The same things were measured in two ways. Each way mixes the same 5 hidden numbers, adds some noise and spreads widely along 3 directions of its own, which tell nothing about the thing.
(in the rows, 128 means zero)
Some things both ways: the first way, then the second way.
[149 122 127 152 137 179 176 102 114 141 117 126 106 196]
[140 154 151 120 151 115 111 113 163 156 145 129 117 128 130 132 147 133]

[163 124 161 126  81 148 128 139  70 116  96 124  98  98]
[156 110 135 110 111 140 131 154 111 124 141 163 143 120 107 137 161 127]

[116 149  99 130 108 145 120 130 140 126 122 108 113 102]
[110 109 132 128 134 133 129 132 121 138 136 152 127 122 120 134 162 120]

[125 138 138 134 116 137 145 137 131 131  89 124 119 127]
[141 128 140 113 108 127 135 132 120 146 120 126 126 127 124 140 123 141]

[145 156 126 120  98 114 145 109 100 109 177 132  95 127]
[126 116  92 144 162 129 114 162 134  97 129 151  91 127  96 121 165 100]

[ 83 115 167 133 113 119 180 166 139 213 102 156  97 128]
[139 105 165 121  94 122 163 112  86  94  72 119 129 155 203 136  75 155]

[115 199 134 145 142  71 119 151 117  85 135 128 140  80]
[134 122  85 121 141 122  99 169 124 116 112 131  84 133  20 150 131 124]

[105 118 180 125  99 153 146 180  95 180  79 136  82  91]
[175 106 161 111 103 129 149 133 102  90 112 153 149 141 177 131 124 143]

[148 155 126 134 108 115 163 111 120 120 138 140 123 165]
[102 114 113 126 131 136 138 127 117 120 102 143 122 125 110 131 123 135]

[136 147  94 159 145 151 113 114 113 105 164 115 100 121]
[113 117 124 140 157 112  97 134 136 122 152 126 121 138  98 134 147 106]

[193  98 132 178 182 222 151 105 124 104  58 110 129 198]
[136 146 181  99 112 120 122  73 148 173 157 113 203 127 146 137 106 161]

[152 111 137 162 114  99 154 101 171 139 117 160 159 199]
[ 91 174  97 146 113 151 163  96 152 172 119  87 136 100 167  95  86 136]

[114  86 149 163 141 169 141 143 132 181 117 146  91 128]
[146 128 170 125 141 113 125 117 133 130 133 138 117 140 174 137 148 129]

[124 151  92 130 120 148 130 115 153 114 144 116 126 153]
[ 92 124 117 147 128 136 137 112 124 124 137 114 147 124 155 112 118 117]

[112 113 178 119  97 162 142 182  91 166  72 123  86  87]
[194  98 168  90 113 131 145 148 105  94 109 192 133 135 141 148 163 150]

[148 173 123 107 122 177 104 148  92  69  78  79 118  80]
[155  96 145  91 106 132 115 148 104 128 153 168 171 128  70 154 158 138]

[163  83 109 109   4  98 100  91 139 129 156 152 132 137]
[ 90  83 113 134  86 153 158 190  61 182 118 165  54 106  84 160 191  98]

Other things, the second way, with their names:
<68>: [145  99 173 110  60 133 146 138  74 156 143 130 158 129 151 151 128 135]
<431>: [131 109  81 150 123 140 132 185 101  99 119 140  81 121 100 122 151  96]
<192>: [142 156 126 116 169 137 135 107 178 123 124 162 132 112 145 108 155 142]
<7>: [119 121  96 149 157 132 131 145 134  96 110 144  89 128 131 113 145 109]
<132>: [ 66 159 107 162 170 111  94  97 167 153 154  73 118 133 116 113 109 106]
<452>: [134 149 150 131 143 123 141  89 153 118 123 120 142 132 207 106 111 140]
<408>: [203  97 167  90 131 115 116 174 111 105 128 192 102 141  95 163 190 134]
<126>: [171 108 153  95 132 121 112 149 124 119 134 176 128 132  81 156 171 139]
<467>: [ 66 138 107 162 154 120 107 111 147 155 147  92 111 128 116 120 125 102]
<120>: [133  99 118 143  76 135 159 170  61 111  94 112  91 136 153 138  97 118]
<145>: [127 136 125 142 130 121 119 135 130 134 140 105 116 132 131 124 126 115]
<101>: [ 91  85  81 121 119 160 143 163  94 129 115 180 117 102  46 136 170 119]
<206>: [135 147  91 132 106 156 170 129 124 120  88 121 120 111 157 104  91 144]
<331>: [155 138 194  97 134 108 123  86 150 144 135 135 165 144 168 143 128 160]
<347>: [ 78 152  97 165 168 123 127 101 160 123 117  94 102 129 157  98 103 114]
<295>: [129 181  81 151 196 120 103 122 197 106 119 107  87 125 113  97 122 120]
<231>: [127 132 143 108  78 143 166 108 101 153  97 114 154 119 150 134  80 164]
<23>: [120 153 121 151  97 136 137 130 130 169 166  82 137 112 166 109 115 107]
<219>: [ 76  77 114 142 136 140 139 150  89 123 114 163  92 126 107 142 167 105]
<254>: [113 118 116 132 105 140 138 148 104 150 130 128 116 116 111 133 134 118]
<353>: [150 123 121 119  99 145 156 142 109 119 106 144 127 118 146 124 119 138]
<138>: [131 136 125 140 138 119 125 133 135 118 123 120 101 134 144 122 124 122]
<52>: [131 120 128 114 112 129 122 128 116 125 125 126 152 132  94 141 111 140]
<205>: [159  93 167  68  48 146 143 147  72 186 148 165 182 113  58 177 152 158]
<195>: [120 132 152 135 121 123 128 120 127 158 151 117 124 129 158 131 141 118]
<35>: [147 136 120 126  71 143 158 139  97 137 109  98 133 121 150 122  81 139]
<64>: [141 117 164 122 136 109 124 121 121 109 107 131 109 152 153 145 125 138]
<435>: [129 107 133 115 108 146 156 122 106 109 114 157 165 122 149 124 126 141]
<196>: [162 148 126 116 147 138 133 135 158 133 130 165 112 110 129 118 170 135]
<75>: [ 92 134  92 146 117 136 145 121 118 122 100  99 115 126 135 113  84 126]
<344>: [113 143  93 152 122 140 145 139 127 125 109 104  97 118 146 108 103 116]
<58>: [ 50 143  97 153 136 131 110 100 146 177 163  85 150 115  91 118 115 110]
<32>: [143 122 122 123 142 133 123 143 134 120 141 157 126 121 112 127 165 120]
<54>: [112 137 126 114 117 121 104 129 131 181 147 108 125 122  50 156 128 134]
<167>: [172 139 105 135 113 163 187 155 122 101  95 163  97 104 214  91 144 127]
<19>: [129 131 121 126 143 130 122 128 141 125 136 142 135 122 114 125 144 127]
<235>: [109 139 100 143 123 139 132 130 132 142 138 109 127 115 122 114 120 115]
<362>: [132 131 105 130 122 152 157 125 131 111 116 141 150 109 152 102 120 136]
<124>: [160 109 164  94 123 126 126 124 125 123 135 165 162 133 116 149 151 147]

Some of these things the first way, each followed by its name:
[134 115 150  93  33  98 170 114 109 160 140 169 105 152]  <120>
[149 118 166 161 137 159 103 168  92 124  90 125 111  88]  <126>
[140  63 189 114  38 100 163 148 118 192 102 180 111 155]  <167>
[113 179 124 131 143 136 130 145 131  96  99  97 138 107]  <52>
[186  85 157 158 137 189 128 138  91 114  95 124 100 145]  <124>
[148 102 174 132  80 112 153 135 100 142 101 153 118 148]  <353>
[146 159 111 116  78  86  83 125 133  62 149 117 160 100]  <101>
[157 141 138 143  95  78 182  91 123 131 153 166 126 185]  <75>
[112 128 135 144 108  87 134 129 156 138 139 152 137 152]  <344>
[130 139 104 129 102 129 108 112 145 104 127 120 146 139]  <254>
[ 71 173 118 133 116  96 135 156 149 146 157 131 118  82]  <7>
[112 114 178 134 122 156 105 192  94 157  87 122  85  52]  <408>
[125 154 113 172 141  97 182  97 147 156 184 163 120 184]  <347>
[125 161 124 130 107 125 173 115 119 153 137 138  94 143]  <138>
[124 146  92 175 150 123 124  87 156 120 184 135 130 141]  <467>
[168 129 101 140 124 136 136  92 139  87 140 122 144 190]  <235>
[ 97 174 102 138 128 134 124 129 146 125 125 116 118 107]  <145>
[127 127 142 134 115 151 200 116 102 177 128 146  76 171]  <64>
[166 104 125 124 115 165 179 104 162 109  79 121 164 248]  <231>
